There are 8 hidden switches. A switch that is on adds its own fixed numbers to the row, and there is some noise. The rows also spread widely along 10 directions, which tell nothing about the answers.
Known rows, each followed by its switches (1 for on, 0 for off):
[ 23.7  35.0 -16.9 -18.8  19.7 -17.5   7.8  -3.9  -8.7 -25.3  -9.7 -15.4
 -14.9  21.4  -4.4  10.0  43.3 -17.3  19.8   0.7  30.5  -4.7  13.1 -11.8
  33.9   7.6  -0.7  11.4 -25.1 -34.9   5.0  23.1 -17.8 -33.0   5.0]  0 0 1 1 0 1 1 1
[ -4.0   2.0   4.8  -6.8  21.1 -19.5  16.3 -18.0   2.6 -31.1   9.1 -25.0
   5.1   5.5   7.3   1.4  34.0  -5.5  -9.4 -17.5  13.6 -18.9   0.8 -17.2
  13.0  11.1  23.0 -35.2  16.0 -44.4  37.5 -20.6  29.1 -17.8  14.4]  0 0 1 1 0 0 0 0
[-11.0  36.3 -30.4 -28.2  38.6   1.4  15.6 -37.2 -45.3 -23.5  -2.0 -48.5
 -17.8 -15.3   8.3   9.9  39.8  -0.6   2.7 -29.2  15.7 -12.5  -7.1 -16.8
  32.6  -9.3 -11.8 -11.5  -4.5 -16.4  22.0  13.4  -0.4 -12.3   9.5]  0 1 1 1 1 1 1 0
[ -2.4  57.1 -15.5 -26.7  28.2 -26.5  13.0 -13.7 -21.4 -61.9 -19.9  -2.6
 -31.2  42.5 -33.6  24.4  37.4 -16.1   9.7  11.5  32.5  -0.7  10.8  -0.2
  19.0  -8.6   0.4  12.3  10.5 -34.7   4.7  16.4 -13.7 -25.8   1.5]  1 1 1 1 0 1 1 1
[ 17.0   8.4 -16.3 -46.5  11.7  -5.6  -2.9  -1.2   7.1  -9.6 -26.7  10.7
   1.5  10.2  -7.5  -8.0  11.5  -7.3   6.0  27.7  24.3 -11.1  14.8 -28.6
  -4.8  15.6 -10.8  11.5 -31.1 -15.5 -17.7   0.0   4.6 -28.4 -28.6]  0 0 1 0 1 0 1 0
[ 15.4  20.4 -15.7  33.4   9.3  -8.8  -4.3 -18.6  12.7 -37.8  16.0 -12.5
 -16.5  18.3 -15.2   8.8  20.5   8.7  19.0  -4.3   6.3 -24.1 -11.6 -13.7
  25.7  17.1   8.8  -3.0  11.0 -16.2  23.1   4.6  11.3 -25.9  35.4]  1 1 0 0 0 1 1 1
[ 14.1  31.2  18.1 -11.1  20.8 -33.5  35.5 -13.9 -14.7 -35.8  -5.7 -26.0
   0.8  42.4 -14.8   2.5  35.6 -22.3 -14.2 -27.7  11.1 -12.2  19.3   3.9
  13.2  10.2  21.4 -41.7   5.1 -54.4  27.7 -22.3  11.6 -17.8  14.1]  1 0 0 1 1 1 0 0
[ 32.9  38.5   1.4  -1.4  39.7 -18.4   4.1  15.7 -22.6  24.0  -8.0  20.7
 -15.0  34.5  -9.6   5.6   3.3  -8.1  12.1  -6.8 -21.3  25.9 -26.0   3.9
  47.0 -23.8 -19.5  17.8 -28.0  14.0 -24.7   4.1  -9.7  -0.8  14.2]  0 1 0 1 0 0 0 1
[ 24.0  30.4  20.1 -24.7  48.0 -30.4  21.0   4.8  -8.8  15.5  -4.0   6.6
  -2.3  56.5   6.4  16.0  32.6 -30.8   6.9  -9.6  -4.5   6.6   4.3  -3.8
  30.8  -0.6   0.0  -0.6 -39.6 -18.3 -17.0  -6.8   7.6 -16.8  11.0]  0 0 0 1 0 1 1 0
[  8.1   2.3   4.9  15.1 -28.1   6.5  -7.0  -1.3  -6.2 -11.6 -19.8 -34.6
  11.3 -21.0 -23.5 -36.5 -14.9  25.5 -31.7  -7.4   1.7  -5.1   0.0  -0.8
  -7.1   6.0  -2.3 -29.2  28.6  -7.1  32.5 -21.0  31.0 -14.4 -10.9]  0 1 1 1 0 0 0 1
[ 30.3  27.0  18.9  27.2   0.1 -26.5  -7.9  24.4  11.7 -30.7 -10.8  14.2
  -5.2  58.2 -44.2   5.3  11.6 -12.9  -1.3   3.8   0.0   8.5   7.5   0.9
  25.1  17.9   9.9   0.5  17.2 -16.0  12.7  -6.1  13.4 -28.5  27.6]  1 0 1 1 0 1 1 1
[-11.6  19.7  25.8 -24.0  23.8 -16.9  22.3 -29.8 -28.8  -4.8  -9.8 -22.4
   6.9  42.3   2.6   7.3  24.3  -5.5 -15.9 -28.3  -3.3 -14.6  -1.1  -9.0
  -4.1  23.0   0.0 -46.3 -15.9 -23.8  -0.8 -29.8  47.2 -31.1  13.9]  1 1 1 1 1 1 1 1
[ 51.4  22.8 -12.3  11.8  11.1 -13.4  13.2   6.4  16.9 -12.4  12.3 -13.7
 -12.1  14.3  -4.9 -13.3  12.0  -4.7  30.7   4.1   0.1 -11.3 -17.6 -13.5
  38.6  -3.8   5.3  -2.3 -15.1 -23.1  -5.0  -0.9  -1.8 -26.9  25.0]  1 0 0 1 0 1 1 1
[-15.9   4.1  13.7  -0.5  12.2  -6.5 -11.4 -12.4  16.8 -19.6 -11.4  15.6
   7.9  30.2 -15.5   8.6   2.2   9.4 -13.5  24.6   9.9 -10.4  12.4 -19.2
 -18.4  18.5   1.6  10.2   9.6  -6.9  -0.2 -20.5  37.1 -14.6 -10.7]  0 0 0 0 0 0 1 1
[ 17.1  44.5   7.1 -22.6  29.9 -12.7  -0.5  -4.9 -43.1  -0.6  -8.0 -19.4
   1.2  24.6 -11.4   4.7  40.4 -18.0 -18.4 -28.5  10.0  -3.0   9.2  12.9
  60.3  -7.4  -6.4  -8.4 -22.0 -10.8  11.4  19.9 -10.0   4.4  15.1]  1 1 0 0 0 1 1 0
[-10.2  40.6  10.3 -16.5  16.1  -9.2  16.8 -11.7 -36.4 -25.4 -33.3 -36.1
  -1.8  27.4 -23.0  -1.3  25.9  -2.5 -30.6   6.0  31.2   5.8  26.5  16.3
   6.0  -6.0  13.6  -3.1  19.0 -41.6  20.4 -10.4   4.9  -9.2 -22.3]  0 1 1 0 0 1 0 1
[-14.1  50.2 -12.6   5.8  11.8 -12.3  10.8  -2.5 -23.1 -53.3 -28.0 -11.7
 -31.0  18.0 -49.2  -1.6  -6.7   2.6 -18.7  10.0   3.4  20.5   0.2  17.1
 -10.6 -29.8  -3.6   8.6  61.1  -1.1  21.0  -8.2   4.0  -2.1 -11.1]  0 1 1 1 0 1 0 0
[ 22.0  22.1  26.4  -1.1  14.8 -24.2  -2.4  22.3  -6.3  -1.4  -9.6  18.7
   2.9  57.0 -26.7   6.3  10.7  -9.1  -9.8 -12.5 -15.9   7.2  -8.4  -0.6
  31.8   8.1   0.8 -18.4  -7.1  -4.9  -3.9 -15.6  33.1 -20.5  27.6]  1 1 1 1 0 1 0 1
[  3.2  42.4  22.1 -17.6   7.5 -28.8  35.9 -13.5 -29.3 -20.5 -25.6 -37.2
  -1.6  27.4 -18.1 -12.8  23.5 -15.4 -38.4 -28.7  12.5   0.2  25.2  29.1
  -0.9  -5.6   9.3 -42.6  11.9 -40.8  30.8 -15.3   5.2  -8.1 -10.7]  0 1 0 1 0 1 0 0
[-12.4  35.9 -27.7 -11.2   2.0  -6.0  11.8 -40.7 -23.9 -22.9   0.5 -25.1
 -29.3  -9.4  -1.3   5.9  15.1   7.9   4.3 -35.7   1.1 -17.5 -11.2  -0.9
 -13.9   4.5 -28.8 -30.6 -12.0   5.1  21.5   9.6   9.2 -22.5   8.1]  0 1 0 1 0 1 0 1
[  8.0  33.0  -8.8 -13.8   9.7 -20.7   3.4 -17.8 -23.9 -39.9  -6.6 -19.4
 -13.2   7.2 -18.8   1.7  32.9  -6.5  -5.5 -20.6  17.7  -9.7   2.5  -0.7
  22.9   4.7  -3.2 -18.3   7.7 -24.8  27.5  12.6  -5.8 -18.7  10.5]  1 1 1 1 0 0 1 0
[ 11.2  53.3  12.8  21.4  43.6 -27.3  15.3  -4.4 -55.4  11.6 -21.2  -6.0
 -19.3  71.1 -17.2  31.4  36.6 -23.6  -3.7 -33.8  -7.9  31.2   6.4  23.5
  31.4  16.5  -6.4   7.9 -19.6 -13.3   1.9   0.3 -16.4 -16.8  23.0]  0 1 1 0 1 1 0 1

New rows. What belongs after each?
[ 14.7  28.5   4.1  31.7  41.9 -20.0  -8.3  -6.3  -8.3  -3.1  -5.9  14.4
 -15.5  54.4 -11.6  30.3  29.6  -7.2  18.1  11.8   6.6  11.2   3.2  -4.9
  30.1  16.1   2.7  43.6 -11.1 -14.5  -4.8   8.2  -8.5 -17.3  12.7]  0 1 0 0 0 0 1 1
[  8.6  49.9   6.5  31.1  11.2 -38.7  12.0  -8.4 -11.5 -36.7  -1.0  20.5
 -27.7  54.1 -40.7  16.0  13.9 -11.9  -7.8 -32.4 -12.0   9.1 -11.1  27.0
  19.6   5.8  -2.5 -19.6  19.8  -4.0  21.9   0.4  -9.7 -11.6  40.9]  1 1 0 0 0 0 0 1
[ 17.3   6.5   4.1 -28.9  20.5  -8.2  24.9 -13.2  -0.5  18.7  21.7  -4.5
   5.6   2.0  20.2 -18.7   4.4  -2.8  -2.9 -28.2 -22.4 -20.6 -34.2  -9.0
  14.9  -4.4  -6.4 -54.6 -30.2   0.0  -9.4 -29.9  30.6  -6.1  22.5]  1 0 0 0 0 0 0 0
[ -2.5  41.0   3.3 -20.4 -14.2 -11.9 -32.6   9.2 -37.6 -27.3 -33.3  18.2
  -7.3  38.2 -51.6  18.8  18.7 -13.3 -26.0 -17.1  14.4   6.1  28.4   8.9
   1.6  22.8 -33.6   0.8  -7.9  14.0  16.6  23.8  -0.2 -16.8  -7.0]  1 0 1 1 0 1 0 1
[ 34.5   6.2   7.3  22.4   4.8 -10.7   3.2 -16.1  -3.4  17.0   7.6 -23.0
  -1.1   9.3   4.6 -18.0   5.9   2.5   7.3 -25.8 -16.9 -14.1 -14.3  -4.4
   0.5  24.1  -8.1 -31.3 -22.0  -8.2   7.4 -17.6  19.2 -26.8  15.6]  1 1 0 1 0 0 1 0
[ 26.6  24.9   1.9 -29.2  41.8 -27.9   5.4  14.5  -5.9   3.4  -2.7  27.5
  -3.7  45.6   0.3  20.3  42.8 -25.1  14.5  -0.9  11.5   4.9  -2.1 -12.5
  56.9   4.1   1.4  10.5 -44.9 -23.9 -16.5   9.5 -11.9 -17.5  18.2]  0 0 1 0 0 0 0 1
[ -9.3  20.8 -13.7  14.1  17.6   3.0   6.1 -35.8 -32.1 -28.2  11.4 -52.8
  -9.4   0.5   3.1   8.4  44.4   9.1  -2.0 -23.8  19.9 -24.9  -1.2  -8.1
  23.1  17.1  12.7 -21.0  10.7 -38.4  40.8  -2.4  13.0 -19.1  20.4]  1 1 1 0 0 1 0 1
[ 21.4  19.5 -14.7  25.0  61.1  -5.3  12.1 -10.2 -21.8  -8.6  17.2 -26.0
 -15.2  29.6   5.2  17.6  40.5  -3.5  29.5  -6.4  -1.3  -3.1 -22.5 -21.0
  59.3   1.2  22.5  16.9   1.9 -34.0  10.0 -11.4   3.3 -14.0  39.0]  1 1 1 0 1 1 0 0
[-13.7  33.6  -1.3  -7.5  35.6  12.0  15.8 -29.1 -61.9   3.1 -15.8 -46.5
  -7.5   8.2   1.4  -6.1  19.1   5.5 -11.1   7.4  14.0  11.1  -0.3   8.0
   4.2 -14.1  -1.7  15.3   7.4 -19.1  -3.9 -15.8  -4.8  -1.7 -21.7]  1 0 1 0 0 0 1 1
[  8.2  14.9 -13.2  20.0  20.0 -15.2   8.1 -16.5   7.6 -34.5   8.3  -2.2
 -20.3  26.9 -12.0  11.0  23.3   5.2  20.3   7.2  11.8 -13.9 -13.9 -14.1
   8.8  19.2  14.8  -2.0  11.6 -31.5  12.7 -11.7  10.1 -30.8  20.5]  1 1 1 0 0 0 0 1
[ 18.7  33.9  -4.0 -14.2  11.1 -21.5  10.5  11.1   9.6 -65.6  -6.5  -2.1
  -6.6   8.5 -39.9 -15.3   5.4   4.5 -10.9  15.5  14.7  -1.8 -18.0  -4.7
  54.0 -35.8  17.9 -13.6  50.0 -29.0  14.9  -2.3   7.8  -4.7  21.6]  1 1 1 1 0 0 1 1
[ 28.9   3.8  17.4 -14.7  18.2 -24.5  19.6  -6.5  13.4   5.6  -2.9  15.0
   8.7  50.2   1.0  -0.4  17.6 -13.0   8.1  -0.6   3.9 -16.0   6.5 -14.7
   1.0  34.7   8.6 -24.1 -40.0 -37.3 -14.1 -29.6  19.7 -35.2   6.2]  1 0 0 0 1 0 0 1
[  5.0  13.8  -1.8 -55.4   2.4  -9.4   9.4 -11.4   9.3 -51.1  -9.2 -16.6
  12.4 -12.6 -14.9 -22.9  15.5   0.6 -20.1  18.3  32.4 -29.9  13.4 -18.6
   9.9 -16.6  10.3 -25.5  19.0 -39.1  15.4  -9.9  22.2  -6.7 -19.8]  1 0 0 1 0 0 1 0
[ 14.2  15.3  27.0   0.8  19.1 -26.7   1.6  13.3   9.8 -30.3  -7.3   8.7
   5.8  61.4 -27.9  11.1  22.6  -9.2  -7.0   9.5   9.0  -3.4   7.5 -12.7
  25.7  14.7  24.8 -11.6  14.4 -38.8   9.6 -24.1  37.3 -26.5  19.2]  1 1 1 1 0 1 0 1
[  7.1  17.3 -17.0  -1.4  36.1 -23.8  -8.3  -6.1  13.8 -29.8  12.8  35.2
 -17.5  25.0 -11.9  30.0  18.9  -0.9  22.5 -15.3 -13.8  -7.8 -37.5 -36.9
  47.0   6.2 -12.5  -3.1  -8.3  10.4  -0.6   8.3  23.1 -22.7  52.7]  0 1 1 1 1 0 1 1
[  4.3  25.5 -20.8  -1.2  12.4  -3.8 -23.7  -4.1 -17.5 -17.9 -13.1  12.8
 -21.1  34.0 -26.1  23.1  24.3  -5.0  15.1   5.5  12.8  -6.9   8.7 -13.5
   0.7  26.0 -17.1  22.2 -14.4   3.2   2.9  15.3   3.5 -26.4   0.3]  1 1 1 0 0 1 0 0
[ 17.0  -2.2  41.4  24.0  20.7 -11.0 -19.3   9.4  11.6  -0.6   3.7   1.3
  29.1  57.3 -12.0  14.7  29.1  -3.4 -14.3   5.4   4.6 -13.9  18.2 -17.4
  34.1  35.6  25.7   2.5  -1.2 -27.2  11.0 -22.6  44.9 -15.9  23.1]  1 0 0 0 0 1 1 1
[-24.0  -4.5  -2.5   6.9  32.0  26.5 -27.3 -25.0 -33.0   9.1  -1.4 -21.5
   4.6  17.0   5.7  21.7  24.8  20.1   2.5  17.0  10.3 -15.2  -0.8 -34.3
  -0.4  25.5  -1.7  26.9  -5.1  -5.1   1.0 -16.9  47.6 -16.2  -7.4]  1 1 1 0 0 1 0 1
[ -2.8  40.0   8.7  21.5  26.8 -25.4   6.0  -9.4 -30.1 -41.6 -26.6   2.7
 -13.6  60.8 -43.2  21.7  25.1  -8.4 -10.5  10.1  19.6  15.1  17.2  11.0
  10.3  15.3  16.8  19.5  33.3 -40.3  17.5 -10.2  -6.8 -15.4   1.6]  1 1 1 0 1 0 0 1
[ 23.6   7.6   4.6  46.6   2.4 -20.4   2.7  18.9  35.3 -26.5   5.6  18.4
 -11.9  27.6 -29.5  -8.2 -17.8   8.4   7.1   6.3 -23.2  10.4 -29.0  -9.2
  10.8   1.5  13.3  -7.4  39.2  -0.2  13.6 -30.7  26.4 -21.0  35.1]  0 0 1 1 0 0 0 1
[  4.3   6.8   5.8 -12.1   4.6  11.0 -17.3 -12.3 -29.3   5.1 -19.6 -43.6
  19.7  -8.4   0.7  -8.3  25.7   3.1 -23.1  -5.2  22.7 -13.5  34.7 -12.2
   3.4  16.9  -6.0   2.5 -11.8 -15.5  24.3   2.1  18.9  -8.5 -29.7]  0 0 0 1 0 1 1 0
[-23.4  40.0   6.4  -6.7  43.9 -23.2   9.2 -24.1 -41.9 -19.5 -18.0  -8.6
 -20.3  59.4  -7.8  44.0  48.0 -15.5   0.2 -13.0  16.5   7.9  19.6   2.3
   1.3  18.9  -1.5  11.5  -7.8 -29.8   9.5  -0.1   6.4 -25.8  -0.2]  0 1 1 1 0 1 0 1
[ 17.7 -19.1  16.0  19.3  11.7   0.9 -15.5  -5.2   9.6 -11.5   1.3 -20.2
  23.9  10.5  -7.5  -7.2  13.0  17.1  -2.7   5.5   5.5 -22.8  -5.0 -38.6
  26.3  29.3  20.6 -11.9  12.3 -33.7  17.4 -29.5  51.5 -26.8  17.8]  1 1 1 1 1 0 1 1
[ 31.9  31.2 -16.2   8.9   4.6   5.2  16.8 -17.7 -23.4  -6.3 -18.6 -44.1
 -14.3  -0.3 -16.3 -27.7  -1.4   4.9   4.3   6.0   8.3  -7.0   4.1   5.7
  -1.1   0.0  -4.2   2.5  -2.6 -17.7   1.6  -8.8  -9.0 -19.5 -17.9]  1 1 0 0 1 1 1 0
[ 26.2  30.7   7.6  -7.8   5.0 -14.8 -18.5  12.3  -4.4 -24.6 -11.7   5.9
   1.2  29.5 -33.8   5.3  18.1  -5.1  -6.0  -2.0   8.9  -7.6   6.0  -6.8
  44.1   1.3  -6.9  -1.0  -4.1  -4.1   8.3  15.0  10.4 -13.7  16.4]  1 1 0 1 0 1 1 1
[ -3.2  38.9   0.1 -33.0   6.1 -11.4 -10.0 -10.1 -38.4 -17.9 -12.5  -0.9
  -3.8  21.2 -22.3  13.9  27.6  -8.5 -20.2 -32.3   7.0 -11.0   6.4   3.1
  23.4   2.9 -27.5 -25.0 -20.1   4.3  15.6  17.7  11.0  -7.8   8.3]  1 1 0 1 0 1 0 1
